The rows of a group lie close to one hidden flat surface of 12 dimensions, which may be shifted away from zero. Surfaces can cross.
Known rows, each followed by its group:
-44 -1 -3 21 -30 -27 -6 -4 -22 -5 -9 7 14 11 -25 13 12 1 -17 51 -> (2)
13 23 6 0 -11 16 10 10 5 23 26 -15 -19 26 15 -12 9 20 -1 -7 -> (3)
-54 -8 38 25 -13 9 -10 20 -20 -11 -16 31 10 3 -2 -8 -9 -20 -17 -5 -> (0)
-11 7 18 55 17 -19 3 39 -41 -12 4 21 -13 14 14 27 5 -23 -30 7 -> (1)
-3 -32 11 -15 44 20 6 -39 14 -40 20 0 12 39 6 4 -7 16 -23 -9 -> (3)
4 -3 23 22 -14 22 -21 -4 -15 -20 -7 6 28 13 -8 -11 -9 -7 11 -10 -> (0)
-14 -3 17 13 -9 34 15 12 -20 18 -11 -3 -22 -3 14 -58 -4 -24 -13 -17 -> (0)
44 12 -23 -23 38 1 -34 20 7 -16 -15 -37 13 3 -40 -22 18 11 15 4 -> (1)
-10 -18 -1 2 4 8 -34 4 18 3 -30 -5 13 -27 -2 -17 -18 31 59 -10 -> (3)
5 -8 -9 -42 -7 -28 -7 13 29 6 -35 -29 -9 -33 -14 -7 7 5 30 -5 -> (2)
5 11 2 -12 -50 17 10 -4 -19 25 -30 5 37 14 0 -65 12 -8 -7 0 -> (0)
-19 -26 23 7 -25 -6 29 -13 -9 2 17 20 -12 -13 21 16 -18 -32 -1 -45 -> (1)
-40 -8 13 37 29 -5 -10 45 -1 -24 12 -10 -34 5 15 -7 -6 44 -5 16 -> (0)
21 13 -34 -7 25 -15 7 7 -7 22 -3 4 -3 36 -6 24 16 3 -6 15 -> (3)
-46 -7 27 23 20 5 -19 -3 -11 -10 2 -1 -4 2 -17 -13 -1 -1 9 -2 -> (0)
0 28 -23 -41 8 -15 18 -6 18 15 1 29 -11 -1 -13 24 6 -9 -29 28 -> (3)
3 -7 -9 15 15 35 -21 8 6 16 -28 57 30 -14 23 -4 -28 10 26 1 -> (3)
2 6 -17 -31 -11 -24 14 28 9 12 8 -9 10 33 20 10 23 26 -30 -2 -> (2)
-25 45 -32 4 11 24 -19 3 -8 -7 21 -29 23 71 -29 8 12 16 -9 -12 -> (1)
-15 9 20 -19 25 3 -7 9 27 5 -41 10 -9 -26 6 -13 9 -2 -12 37 -> (2)
-9 -13 -2 17 -1 -39 9 7 -21 -20 -7 -7 -2 1 -3 14 21 -4 -40 50 -> (2)
25 12 -20 15 -37 5 -18 52 -10 -11 -4 -1 27 22 7 -1 -17 25 33 -43 -> (3)
-24 -4 0 2 -43 27 5 -10 -15 34 47 -5 -1 21 -7 -19 0 -7 7 -36 -> (2)
-2 22 -19 20 3 32 -14 30 -7 -33 2 -3 11 50 -5 29 -11 -13 -30 -6 -> (1)
-3 -11 -10 16 -16 24 -26 -5 -27 15 4 -33 19 25 -43 -51 8 6 36 -13 -> (2)
37 10 -18 17 -12 3 -1 28 -18 -25 -15 -21 19 49 3 -30 4 37 0 9 -> (3)
-44 -24 25 37 43 21 -9 10 -9 -11 28 -13 -40 23 -1 -18 -4 20 -2 -1 -> (0)
35 -17 9 22 -28 14 6 37 -6 21 -25 5 -46 -33 18 -10 -7 -33 -7 31 -> (1)
-24 -9 27 42 -12 21 -2 -2 -37 3 25 34 14 24 9 15 -7 -29 -23 -14 -> (2)
44 8 -21 -20 19 36 4 -13 21 -7 -22 11 -12 9 -7 -7 -10 -5 -13 36 -> (2)
-19 1 -6 -14 19 1 34 -8 2 17 26 -24 -30 19 20 -40 19 25 -31 6 -> (1)
5 52 -13 12 18 25 -7 0 -16 21 19 -5 35 0 21 -55 9 26 8 -36 -> (0)
1 -14 5 -11 31 16 39 -29 8 -26 9 3 -18 18 27 -19 0 3 -56 20 -> (1)
0 29 15 25 1 -4 -10 8 -2 30 -11 -10 -33 -46 -2 -9 12 -15 16 36 -> (0)
-32 -15 13 4 -37 5 5 -22 -6 40 -7 0 -23 -26 -12 -31 1 -12 14 31 -> (2)
-20 12 -17 -5 -28 -11 -11 -23 -4 12 15 4 3 -4 -44 46 -10 -32 28 -16 -> (2)
1 19 28 8 -7 30 -30 20 15 -44 23 7 19 -5 -5 4 -21 15 4 -28 -> (3)
-20 -15 4 31 5 -42 13 0 -11 -12 9 2 -6 -28 28 2 -5 31 8 7 -> (0)
-33 9 14 8 -42 37 -6 5 7 -3 7 33 4 -1 5 5 -26 -4 -4 -5 -> (2)
-4 16 -1 18 3 -38 -23 34 -20 4 -14 -16 0 -6 -29 5 19 2 22 8 -> (1)
-10 -3 -6 -22 -10 24 20 12 7 20 1 -16 -34 25 1 -31 4 -7 -15 -11 -> (0)
-5 23 -49 -23 18 8 -22 33 -6 25 -1 -15 24 64 -34 -23 17 31 17 -21 -> (3)
-10 36 2 -19 -3 7 -33 -3 8 -4 14 -23 17 -1 -47 -25 12 17 27 -6 -> (3)
-33 7 -1 15 0 -29 -19 26 -6 -5 0 -27 -7 -24 -11 -12 4 24 35 -19 -> (0)
5 11 22 3 -3 9 -18 33 -4 19 -10 19 -6 -23 -4 -17 1 -15 10 -11 -> (1)
-12 -22 11 15 46 -13 14 -6 -20 -34 -13 -8 -11 5 -5 -32 10 -3 -36 23 -> (1)
1 -5 42 21 14 40 3 -20 -17 31 24 16 6 7 29 -35 13 -8 -23 2 -> (2)
6 18 -8 1 9 28 -13 50 21 2 -11 13 -9 12 22 -20 -4 39 -12 26 -> (3)
-19 27 -4 11 41 -19 4 -10 3 -3 13 -31 -37 -13 -11 19 17 -8 -15 26 -> (1)
-42 -18 -21 -13 9 -26 28 26 -8 7 -12 -15 -37 25 -8 -7 11 -11 -23 -5 -> (0)
5 -15 9 12 30 -16 -4 -31 -38 37 14 -22 19 27 -13 -24 46 -5 -8 14 -> (2)
-24 18 9 17 44 7 4 17 11 -19 -2 -21 -43 -50 17 -33 -8 7 -2 -5 -> (0)
-1 -17 -19 3 48 4 6 -9 -5 -13 -28 -23 5 60 2 -35 11 32 -7 18 -> (3)
-3 -9 -14 -1 -35 -36 -11 24 -27 -11 7 -14 1 -6 -53 6 8 -17 7 -4 -> (3)
21 13 -27 -12 4 22 7 0 20 -3 6 -34 -23 12 1 -1 3 5 -16 17 -> (1)
-33 3 9 33 -28 -9 -2 -31 -21 0 8 36 12 1 -14 49 -11 -31 -10 28 -> (2)
-18 11 14 6 29 32 -20 2 3 -19 0 -6 -7 -11 -19 -3 -12 -31 -5 -21 -> (1)
-6 17 3 -39 11 11 6 -4 27 -5 13 -12 3 -2 4 -34 8 33 -3 -14 -> (1)
55 2 -9 13 -9 -29 1 8 3 7 12 -29 -20 6 13 42 12 20 18 25 -> (3)
-9 34 30 -5 14 22 -37 -8 38 -4 12 -12 -18 -24 -16 11 -1 20 27 22 -> (0)

New rows, each followed by its group:
-21 14 14 7 -8 0 -11 -37 -3 26 5 15 3 -19 -24 23 2 -26 15 21 -> (2)
22 49 -6 -11 8 38 -25 30 21 -11 -8 -8 4 21 -7 -11 4 14 -11 11 -> (0)
2 1 -16 -37 -26 -32 16 10 17 -8 -11 -13 4 3 4 -16 9 38 2 4 -> (1)
7 -5 12 -28 24 15 10 40 16 5 -6 -2 1 20 38 -31 16 16 -35 -22 -> (2)
-6 22 -2 18 -31 -17 -15 57 -13 -10 41 -38 -5 -7 1 -6 21 27 -21 1 -> (2)
29 -8 8 21 -3 33 0 -2 -17 12 -11 15 -5 13 3 -11 -2 -25 -18 27 -> (1)
4 21 -14 7 14 12 15 8 -23 -5 1 13 13 56 2 -6 -2 -7 -14 -28 -> (3)
-18 4 9 23 9 -11 -14 43 8 -27 -11 -4 -20 1 9 -1 1 45 -13 48 -> (0)
-5 43 27 1 26 23 -15 -1 14 31 44 -27 -31 10 -3 7 21 8 9 -1 -> (3)
-2 29 14 41 -32 13 -17 16 -13 -9 16 -6 17 15 14 -1 -5 28 14 1 -> (1)
-35 13 -9 -4 11 -24 -8 8 -4 -3 -20 -26 2 -28 -18 -35 8 10 19 -7 -> (0)
0 -18 4 11 4 -13 4 18 -8 -9 -34 -6 -20 -13 0 -19 8 -9 -19 45 -> (2)
35 27 -2 -8 -19 -46 21 -27 3 -10 12 -32 -12 -3 -8 39 8 -6 22 -7 -> (3)
12 12 5 26 11 50 -17 -25 -18 7 0 1 5 20 -23 -54 7 6 -11 56 -> (2)
31 20 25 4 14 11 -12 -26 1 -51 44 -12 19 26 -8 30 -2 5 -8 -20 -> (3)
-30 32 9 -10 6 -16 -17 5 6 -41 -25 5 35 -45 -12 2 -13 -15 11 -39 -> (0)
-19 20 -9 0 -47 11 -22 37 0 11 -10 -17 9 12 -18 -15 -2 16 30 -14 -> (1)
-88 2 9 -19 -2 -31 1 -1 7 -21 -15 -5 -8 -14 -27 -8 14 -1 -39 32 -> (2)
-11 -11 -17 16 -21 -1 -2 1 -32 3 -24 -11 11 42 -30 -19 9 -9 0 19 -> (1)
14 10 -22 -5 2 -6 8 -42 0 -67 44 -26 3 -10 -33 9 -3 3 -41 32 -> (2)
-6 -8 11 -12 9 -3 17 -2 14 0 -33 40 3 12 28 18 -3 -6 -36 30 -> (2)
23 -27 -1 23 -51 -11 6 35 -23 13 1 -6 9 22 31 -11 6 21 0 -1 -> (2)
-14 -7 5 -1 -47 23 -11 35 9 10 -30 21 12 12 13 -11 -19 15 16 -10 -> (2)
8 18 21 40 -17 16 -19 30 -28 -21 15 20 8 0 -3 15 -16 -26 -1 -30 -> (3)
-33 -31 18 29 -48 -6 -8 36 -28 8 -16 -12 -9 -5 -5 -28 -8 -8 30 -27 -> (0)
-28 -62 -15 -17 -8 -21 6 20 -3 -23 -14 -1 -13 -3 -18 -6 -7 -2 -12 0 -> (3)
-35 -21 0 -21 -12 -22 9 -20 2 -13 -5 -15 2 -10 -20 -13 6 -3 -5 0 -> (2)
41 36 0 9 21 4 -31 -31 7 -20 -19 3 37 -11 -21 -4 3 24 30 42 -> (3)
-11 19 -10 -19 -5 -3 6 -38 -11 35 5 -4 13 9 -30 -20 9 -12 32 -24 -> (3)
-7 56 20 -19 30 8 -8 -24 31 -9 26 16 11 -14 5 26 3 12 -8 1 -> (1)
5 -11 -21 -8 -27 19 10 -16 2 16 14 -50 -17 11 -5 -27 1 7 17 -14 -> (1)
-11 -13 22 35 -45 -25 3 6 -16 5 -30 11 -1 -15 20 -9 13 18 -18 79 -> (2)
-17 -15 33 -11 5 17 2 -25 5 13 -13 10 31 17 24 -53 20 30 -19 24 -> (2)
-8 3 4 4 12 -42 -28 12 -18 13 -6 -52 5 -18 -34 -23 44 9 19 16 -> (2)
-2 -38 -15 -12 22 -2 -39 -10 -15 -16 21 -3 23 16 -70 -11 20 5 -14 35 -> (3)
4 -4 -29 7 -30 4 -14 17 -20 14 2 -4 18 41 -28 11 -3 -3 26 -20 -> (2)
-21 14 -12 -20 -26 4 -6 23 4 45 13 -18 -14 5 -14 -13 12 4 17 -20 -> (2)
0 6 0 -19 -45 -24 14 25 1 17 40 -13 -32 -8 -8 28 3 -14 3 -29 -> (3)
-13 30 31 27 33 21 -29 0 -26 -13 30 -12 -2 24 -42 -7 17 -17 -14 4 -> (3)
-30 -11 25 19 -33 14 -9 -6 1 -36 -1 27 7 -31 -4 19 -36 -24 3 -16 -> (2)
12 3 1 -10 -17 -23 11 31 3 25 7 2 -6 1 32 24 18 7 -13 -1 -> (2)
-14 10 -4 -2 -27 27 -3 10 12 21 -19 16 -30 -14 -13 -7 -19 -16 8 17 -> (2)
-8 -23 19 13 -19 15 -32 -20 -3 18 4 2 14 -39 -20 -24 -12 3 59 -16 -> (3)
16 1 26 18 -32 15 -21 -35 6 -16 8 -1 12 -45 -6 -8 -16 3 26 23 -> (2)
-5 11 21 0 -37 32 -29 7 -9 13 25 -5 3 -16 -37 -65 12 19 5 28 -> (3)
-6 -14 13 10 -2 15 7 -51 4 -18 3 -29 -11 -22 -4 -22 -6 -5 6 17 -> (1)
65 22 -8 -9 9 26 -3 -15 24 -19 10 -7 -8 -19 3 -2 -5 9 -12 36 -> (2)
-6 7 13 48 12 16 -15 38 -28 23 -4 -26 -43 -11 -6 -26 5 -23 15 -1 -> (0)
12 -30 -6 -26 18 20 22 -23 12 -47 0 -10 -9 -3 -7 -31 -14 -9 -31 -8 -> (2)
-17 -40 2 31 18 6 -28 31 -7 41 -12 10 -21 -19 8 12 -8 -2 39 -4 -> (3)
-23 -24 -6 4 18 28 -9 6 -3 51 2 26 -13 4 4 -17 -1 -4 9 -3 -> (3)
-12 -12 -16 -12 -11 -17 -11 8 -16 8 14 -15 6 14 -40 2 7 -10 21 -35 -> (3)
49 -19 -1 -12 -11 -2 13 18 5 8 -7 -23 -9 -3 30 -37 16 25 -10 14 -> (2)
14 45 6 2 -9 25 -25 34 14 -12 -5 -5 6 -14 3 -4 -9 2 11 -19 -> (0)
26 -40 -25 11 8 -15 -9 -30 -24 -33 -20 23 51 15 -24 12 -15 -7 21 -5 -> (3)
